The rows of a group lie close to one hidden flat surface of 10 dimensions, which may be shifted away from zero. Surfaces can cross.
In the rows, 128 means zero.
Some rows, each with its group after it:
[142 127 122 113 121 121 126 180 151 154  82 134 188  87  82 157 135 148
 147] -> Z920
[200 144 156 131  97 104  73 133 145 157 158 166  84 124  76 131 125 168
 113] -> Z553
[172 148 141 141  91 120  84 103 184  89 159 112 119 123 118 164 128 174
  97] -> Z857
[136 112 129 143 171 187 190  86 120  44 157 125 170 162 115  88 141 111
 174] -> Z553
[ 73 129 112 167  84 182 132 147 124  81 110  95 180 136 149 188  98 115
 136] -> Z575
[ 93 123 107 108 134 135 148 136 157 123 133 130 183 103 109 155 128 159
 121] -> Z920
[121  84 101 164 115 147  52 122 161 141 123 132 142 164 121 161 122 141
 100] -> Z553
[131 169 180 117  54  65 108  96 164 139 159 114 154 143 136 147 108 120
  94] -> Z382
[135 132 173 133 107 116 152 172  46 118 131 155  84 112 131 116 120 172
 139] -> Z382
[135 137 143 110 100 103 120 120 125 141 130 169 116 107  63 139 128 179
 168] -> Z622
[ 59 111 176 137 104 148 177  90  97  99 133 134  66 151 174  99 149  87
 129] -> Z575
[133 167  96 127 138 168 137 163 132 128 179 143 133 104  89 150  94 148
 131] -> Z382
[119 102 126 142 161 200 138  96  86 110  90 143 170 157 129 133 104  80
  85] -> Z382
[128 120 141 138 146 123 149 190  86  97  94  79 123 101 223 135 136 143
  74] -> Z575
[139 119 130 134 120 154 118 113 164 123 157 155 113 134  83 127 143 142
 138] -> Z382
[ 81 124 171  99  91 110 141 180 143 218 129 176  97 101 117 117 150 114
  88] -> Z622
[ 83 110 120 149 144 176 153 140 111 139 117 119 110 160 173 103 132  46
 135] -> Z857
[176 158 109 133 138 121 132  80 119  73 137 113 178 146  86 129 103 134
 193] -> Z920
[125 114 109 144 169 169 149 140 106 131  99 111 160 161 146  97 124  54
 146] -> Z622
[ 87 129 103 124 117 121 138 195 167 144 160 111 202 115 130 157 116 156
 123] -> Z575
[101 130 164 126  83 112 154 141 131 151 110 144 100 132 104 105 152  93
 195] -> Z857
[143 185 110  95 149 127 158 150 141 136 129 118  86  56 130 135 131 131
 121] -> Z622
[ 93 139 172 157  45 141 121 148 176 102 148 110 126 138 163 164 128 114
  91] -> Z553
[114 128 139 112 148 140 140 163  68 187 160 174 152 138 124 110  85 122
  65] -> Z857
[124 134 103 136 115 127  75 158 136 196 132 143 177 144 111 155  84 107
  94] -> Z575
[183 164 183 153  92 145 163 213  83  80 148 113 160 124 141 125  98 130
 128] -> Z553
[194 146 155 124 146 122 137 135 140 127 140 122  78 130 129  81 160 100
 141] -> Z857
[109 146 152 111  91  83 152 194 142 180 161 133 180 129 120 114 116 115
 144] -> Z920
[113 147 114 131 141 151 164 126  86  86  99 104  87  96 165 137 122 120
 149] -> Z575
[196 148 149 146  85 101  75 108 167 103 158 104 221 171 116 155  90 127
  88] -> Z920
[128 124 141 108 131 110 131 135 198 170 178 146 118 138 113  92 161 116
 124] -> Z622
[133 139 125 156 142 186 147 122 119  88 178 136  68 154 132 101 130 106
 158] -> Z622
[123 118 143 153  97 121  91 126 110 137 137 124 195 184 145 145  82 100
  83] -> Z920
[125 136  87 120 154 118 108 138 137 133 141 105 151 109 156 155 106 161
  79] -> Z857
[124 148 162 144  81 143 113 135 102 119 116 128  62 113 161 153 114 124
  84] -> Z575
[137 146 121 156 148 181 124 112  97 114 164 130  75 159 155 112 104  82
 105] -> Z622
[137 166 173 106  60  50 103 110 131 147 161 132 157 124 125 155  92 164
  77] -> Z920
[141  98 138 175  94 122  90 137 136  78 150 102 157 178 153 141 122 155
 137] -> Z553
[160 144  90 163 168 185 115 144 145 105 169  91 142 161 164 118 106  74
 102] -> Z622
[140  87 144 131 119  66 115 169 134 142  94 101 190 148 150 114 151 144
 139] -> Z575
[ 97 106 132 111 156 117 128  71 106 190 142 164 118 182 127  75 121  62
 108] -> Z622
[168 115 184 139 129 126 121 166 116 170 151 153  49 156 153  63 158  84
  94] -> Z857
[119 122 170  99 108  70 159  99 163 101 179 133 154 134 120 106 156 177
 135] -> Z857
[110 103 122 142 145 141  97  99  91 155 128 142  94 167 158 111 113  99
  85] -> Z553
[138 154 124 173  92 182  99 143  73 105 166 154 105 157  99 155  64 128
 147] -> Z382
[ 91 141 118 116 130 119 167 141 121 108 114 102 159  99 154 144 124 140
 137] -> Z622
[157 142 165 140  94  93 132  90  91  63  79  89 149 129 150 149 118 140
 147] -> Z553
[122 175 107 128 142 193 153 154 151 139 201 146 194 133  94 137  78  89
  98] -> Z382
[162 130 130 120 130 142 136 170 166 135 112 139 154  99  81 132 151 135
 159] -> Z382
[ 78 159 158 127  68 145 149 132 149 101 179 132  68  98 145 162 130 162
  96] -> Z575
[159 130 179 152  59 109  71 115 148 122 109 120  84 142 144 155 133 129
  85] -> Z382
[121 119 141 124  96 106 113 148 167 149 148 140 157 132 101 138 134 150
 125] -> Z575
[160 141 108  97 187 119 156  98  99 138 132 154 130 122  76  86 132 128
 185] -> Z553
[130 162 175 105  83 103 145 157 137 166 149 156 117 103 102 127 122 130
 114] -> Z920
[131  97 115 144 152 183 124 142 139  85 119 127 118 111 130 148 152 171
 107] -> Z382
[ 91  97 138 166  78 154  94 166 164 138 132 127 114 154 145 150 139 121
 109] -> Z857
[133 135 113 121 164 129 165 148  88 141 104 123 108 124 128  83 137  81
 203] -> Z622
[161 156 132 109 102  70 107 113 152 155  95 127 109  99  88 136 140 135
 179] -> Z382
[109 122 113 110 141  91 134 172 194 145 164  93 155 113 164 124 157 150
 104] -> Z920
[ 96 103 107 125 129 144 102 109 162 146 110 139 128 124 120 152 138 138
 104] -> Z553
[136 162 149 146  76 124  82  85 126 144 147 134 107 159 134 149  82  84
  84] -> Z382
[164 184 180 106  73  88 137 112 134 121 133 129 185 107 102 157  96 128
  96] -> Z920
[140 134 126 121 112 102 119  92 137 136 111 143 113 130  80 126 136 129
 190] -> Z382
[105 151 171 118  77 117 171 137 152 131 179 155 113 131  85 106 141 124
 183] -> Z857
[172 123 173 144  75 103  81 108 126 122 120 148  86 141 103 134 134 152
 126] -> Z622
[188  74 190 138 139  96 125 150 132 109 101 112 135 158 167  75 185 130
 105] -> Z857
[ 99 136 186 138  78 147 145 115 108 102 128 141  62 116 162 141 135 131
  81] -> Z575
[142 160 123  80 167 136 141  67 115 151 136 178  84  83  85 128 119 143
  81] -> Z575
[ 98 130 155 146  84 121 156 204 130 127 164 123 136 139 140 115 131 129
 167] -> Z920
[ 88 131 134 125 116 173 170 188 167 118 173 137 135  98 122 139 145 148
 114] -> Z575
[107  98 104 154 107  97 105 172  75 117  81 102 151 136 148 153 111 168
 183] -> Z920
[ 84 118 125 127  87  92  78 117 171 157 155 127  95 134 154 158 131 158
  77] -> Z553
[ 79 106 144 151  97  99 130 180  69 150 125 115 148 165 186 119 102 109
 128] -> Z622
[120 115 114 153 144 165 113 107 127 132 176 145  92 176 125 100 122 105
 130] -> Z920
[145  93 153 102 138  67 124 157 160 157 150 137 131 124 128  95 174 183
 110] -> Z857
[183 124 159 131 133 142 140 192 141 120 173 154  87 115  92  96 162 171
 146] -> Z553
[152  92 148 166 121 140 128 179  93  66  78  92 150 133 170 136 143 153
 140] -> Z553
[105 132  86 116 125 137 104  69 162 144  95 143 152 120  67 165 118 123
 169] -> Z857

New rows. What belongs after each?
[108 119 139 138 126 139 174 112 104  87 156 140  80 144 119  89 152 133
 206] -> Z622
[172  89 173 142 106  81 113 134 137 123  47  99 148 155 145 101 172  96
 167] -> Z622
[156 142 122 148 153 140 134 130 113 136 206 135  49 177 136  56 130  90
 178] -> Z622
[138 144 172 114 122 153 146 145 142 149 203 174 111 128 114 112 125 135
  51] -> Z382
[140 104 125 126 155 110 130 110 166 104 182 115 122 148 139  98 160 165
 127] -> Z575
[150 100 156 146 131 148 107 110 108  96 106 122 133 143 167 140 128 137
  48] -> Z575
[118 117 176 139  76  64 138 184  98 134 113 112  94 130 166 106 152 138
 167] -> Z622
[ 82 114 122 125 112 104 143 188 150 138 150 108 183 129 148 133 130 145
 138] -> Z920
[159 151 120  98 148 112 158 171 188 149 133 115 188  98  97 114 150 117
 156] -> Z920
[158  84 181 111 132 120 121 122 180 148  64 136 113 113 135 106 201 110
  74] -> Z382
[110 172 100  97 139 116 126  98 182 162 194 135  99 108 126 133 119 124
  87] -> Z382
[ 87 122 150 131 108 134 180 126 104 110  99 124  92 125 134 101 155  95
 202] -> Z575
[ 86 119  95 125 164 167 185 165 105 104 131 115 161 112 139 124 130 130
 160] -> Z382
[146 127 154 152  90  89  87  83 126  95 183 116 114 180 148 123 114 152
 119] -> Z553
[165 126  96 143 156 129 110 171 129 138 116 109 122 128 133 115 133 121
 168] -> Z575
[101 124  93  97 154  77 137  89 139 135 147 112 211 141 124 125 111 149
 138] -> Z622
[119 153 148 101 121  58 145 175 130 193 138 107 145 123 172  98 125  91
 106] -> Z920
[141 104 139 121 142 114 142  77 142 123 135 151  94 162  89  74 172 111
 208] -> Z575
[119 126 106 120 159 124 133 157 204 168 206 109 163 159 157  87 143  85
  93] -> Z622
[131 188 129 100  74  37 123 122 148 143 147 114 125  99 104 140 116 158
 193] -> Z382
[129 139 138 131  74 141 123 133 182 122  77 123 145 102  87 166 151 113
 169] -> Z553
[125 129 142  92 148 102 144 127 121 201  62 139 120 104 130 105 146  67
 108] -> Z622
[112 140 109 136  95 124  93 121 164 122 145 122 141 117 117 183 110 167
 106] -> Z857
[140 100 160 162  92 124 107 139 118  98 102 109 139 164 156 131 136 122
 131] -> Z622
[102 159 135 127 135 145 157  83  81 132 139 131 105 149 156 110  93  62
 110] -> Z857
[102 131 151  79 141 114 145  87 126 185 142 183 134 112  96 117 124 129
  65] -> Z575
[107 135  68 105 185 131 154 131  87 124 123 133  59  73 121 128 136 190
 178] -> Z382
[159 108 165 135 102 129 121 163 172 137 108 141 112 122 101 118 175 124
 150] -> Z382
[150 133 169  99 140  72 173 114  58 137  76 126 147 122 141  84 131 103
 152] -> Z857
[112 161 166 118  72  75 115  86 131 136 165 124 126 146 145 138 101 120
  98] -> Z382
[154 172 105 147 129 125 124 150  77  84 113  76 127 109 176 160  88 138
 126] -> Z622
[155 149  93 149 164 168 131 168 107 124  90  89 122 114 162 127 117  71
 139] -> Z857
[127 138 119 123 115 138 135 151 120 125 118 137 204 110  90 160  97 152
 138] -> Z857
[124 159 117  92 143  64 167 154 122 162 139 117 139 101 122  99 133 128
 184] -> Z920
[113 150 171 102  77  53 114  60 169 139 168 128 117 137 143 132 127 140
  80] -> Z382
[104  83 145 177 102 169  95 149 130 116 141 122 101 175 179 135 131 117
  74] -> Z553
[149 100 134 159 107 123  88 201 175 146 152 118  99 142 136 120 160 145
 139] -> Z920
[159 166 155 126 106  97 116 135 119 146 136 122  58 112 150 115 127 112
 118] -> Z857
[ 72 125  90 117 148 126 124  96 106 157 121 127 139 130 149 145  98 113
  98] -> Z857
[133 134 134 125 152 179 175 151 132 138  92 140  87  98 114 100 164  70
 158] -> Z622
[102 159  97  97 139  99 149  88 156 159 140 132 141 125  90 112 128  99
 193] -> Z382
[194 116 157 164 106 146 109 169 118 116  83 126 101 139 107 108 153 103
 187] -> Z622
[108 132 119 170 118 191 128 167  87 102 125 111 123 146 175 150  93  91
 105] -> Z382
[177 163 162 122 112 140 120 165  94 167  80 156 105  91  97 138 110 103
 107] -> Z553
[105 118 179 122  93  86 162  86 137 107 128 122 101 149 144  87 164 108
 169] -> Z857
[174 157 115 139 127 159  98 183 141 162 155 142 119 119  95 136 108 119
 119] -> Z622
[226 161 171 141 130 146 140 210 117 113 156 132 137 117 112 103 126 128
 121] -> Z857
[ 85  98 153 154  98 194 122  87 158  94  99 125 110 147 155 153 143  91
  75] -> Z553
[155 137 100 126 156 113 149 137 148  83 119  83 138 105 142 123 153 146
 176] -> Z920
[ 75  90 153 142 102 119 161 144 120  96 112 107 162 148 162 122 150 127
 151] -> Z622
[118 109  96 135 153 178 112  65 156  99 151 150 121 144  88 142 132 147
 124] -> Z382
[ 70 156 156 107  79 191 196 141 181  91 169 166 111  69  69 167 147 167
 140] -> Z575
[127 104 171 111 109 107 141 101 197 136 137 141 144 142 108 104 178 118
 121] -> Z382
[184 103 154 134 140 167 118 139 143 108 102 149 153 118  96 132 153 148
  90] -> Z575
[101 110 121 107 150 139 141  91 171 156 145 160  72 130  95  94 174 109
 161] -> Z553
[187 126 187 157  74 140 113 143 105  79  89 127 184 141 103 156 110 136
 125] -> Z857
[119 162  88 127 126 101 110  58  77 136  83 117 103 133 119 144  89 101
 185] -> Z575
[120 104 152 142 125 183 131  82 124 106 169 176 147 177  95 118 115 116
  97] -> Z382
[140 148 132 151  97 153  79 181 129 160 142 131 137 126 145 173  84 123
  40] -> Z622
[138 137 120 144 125  98 136 138  97 141 141 114 153 183 121  83 110  75
 224] -> Z553
[ 37 102 144 116  94  86 154 120 121 125 165 137 164 146 149 131 122 164
 123] -> Z622
[ 69 137 134 102 141 104 191  97 144  95 154  92 109 116 192 107 154 121
 117] -> Z622
[146  98 153 180  94 152 103 170 138 116 184 138 110 197 123  93 138 115
 162] -> Z622
[102  83  81 127 138 123  76  98 185 156  88 129 145 128 103 164 150 150
 129] -> Z857
[127 108 126 154 126 145 136 143 165  75 121  79 183 145 167 138 143 120
 128] -> Z622
[106  95 100 161 149 200 131 147 112 107  93 122 183 154 125 141 117  95
 142] -> Z920
[ 97 125 145 131 132 179 142 145 110 137 144 145 109 121 163 139 110 116
  36] -> Z553
[122  86 138 152 133 114 141 181  76 166  92 130 149 185 135  69 140  64
 204] -> Z622
[147 105 173 153  91 114 102  89 155  84 115 103 107 161 161 124 161 124
 108] -> Z857
[130 121 143 157 148 167 146 166  52 110 165 127 141 168 182 104  87 102
  79] -> Z553
[123 144 107 121 151 112 128  65 111 145 188 145 138 181 106  91  95  94
 156] -> Z553
[153 170 115 128 118 151 130 126 170 139 147 142  92 111  75 129 132 105
 188] -> Z857
[150 154 108 171 111 192  81 174 149 120 111  95 125 119 160 183  96  95
  73] -> Z382
[131  93 148 178  93 120  84  88 110  60 131  90 145 189 183 148 111 147
  96] -> Z553
[128 126  95 111 180 183 147 102 170 152 157 168 152 143  62 101 137  84
 149] -> Z622
[104  82 129 153 123 155 111  54 111 114 112 156  79 184 104 106 145 103
 176] -> Z382
[116 107 199 122 102 134 185 112  95  57  70 122 106  98 159 131 171 151
 114] -> Z575
[145  94 133 143 174 199 151  83 134  83 139 146  99 157 117  92 159 108
 130] -> Z575
[219 125 167 140 113 113  95 163 152 122 103 123 113 120 111 120 157 143
 132] -> Z857
[137 127 148 127 142 190 146 150 122 116 189 169 130 127 107 126 117 152
  62] -> Z382
[108 136 123 134 151 148 165 105  95 110 159 131  79 150 148  90 130  95
 160] -> Z622
[ 72  88 131 144 133 109 166 127 107  95  92  82 104 149 206  99 166 107
 173] -> Z553
[146 108 106 162 115 145  90  98  94  92  66 129 112 139  91 155 122 141
 204] -> Z382
[ 93 108 135 117 136  92 156 141 138  91 205 111 100 123 181 109 157 210
 107] -> Z553
[105 103  98 123 126 106 112  86 120 126 159 157 221 169  63 142  93 178
 168] -> Z622
[112 152 157 131  86  89 107 138 122 131 118  86  80 108 220 154 119 124
  45] -> Z382
[ 61 107 119 126 122 106 133 152 109 150 131 117 121 129 178 134 123 143
 104] -> Z920
[136 115 147 136 126 138 144 180 225 136 179 107 119 145 150  86 186  94
 125] -> Z622
[ 93 122 170 114  91  78 164 149  80 155 136 160  55 126 119  83 154 141
 201] -> Z622
[133 113 131 145 105 104 126 165 133  72 126  87 177 126 153 148 129 182
 150] -> Z553
[ 67  70 145 146  96 126 121 126  98 139 119 143 203 188 138 133 110 119
 118] -> Z622
[213 132 145 154 105 115  78 169 171 132 145 128  87 134  92 116 151 144
 163] -> Z920
[108 117  94 132 143 141 100  61 153 120 124 122 142 145 129 152 118 124
 100] -> Z857
[ 91 153 127 147 134 163 166 131  92  88 182 112  58 133 179 113 116 118
 129] -> Z622
[127 120 157 133  95 107 136 149 117  97  86  95 156 114 167 149 136 143
 111] -> Z382
[ 83  98 154 137 126 110 155 114  43 151 114 151  90 177 144  69 127  82
 189] -> Z622
[145 141 151 145 111  98 121 140  88 116 128 104  37 131 182 105 137 122
 145] -> Z920
[165 132 133 112 142  86  96 142 114 166  41 100  98  84 179 143 143 120
  67] -> Z920
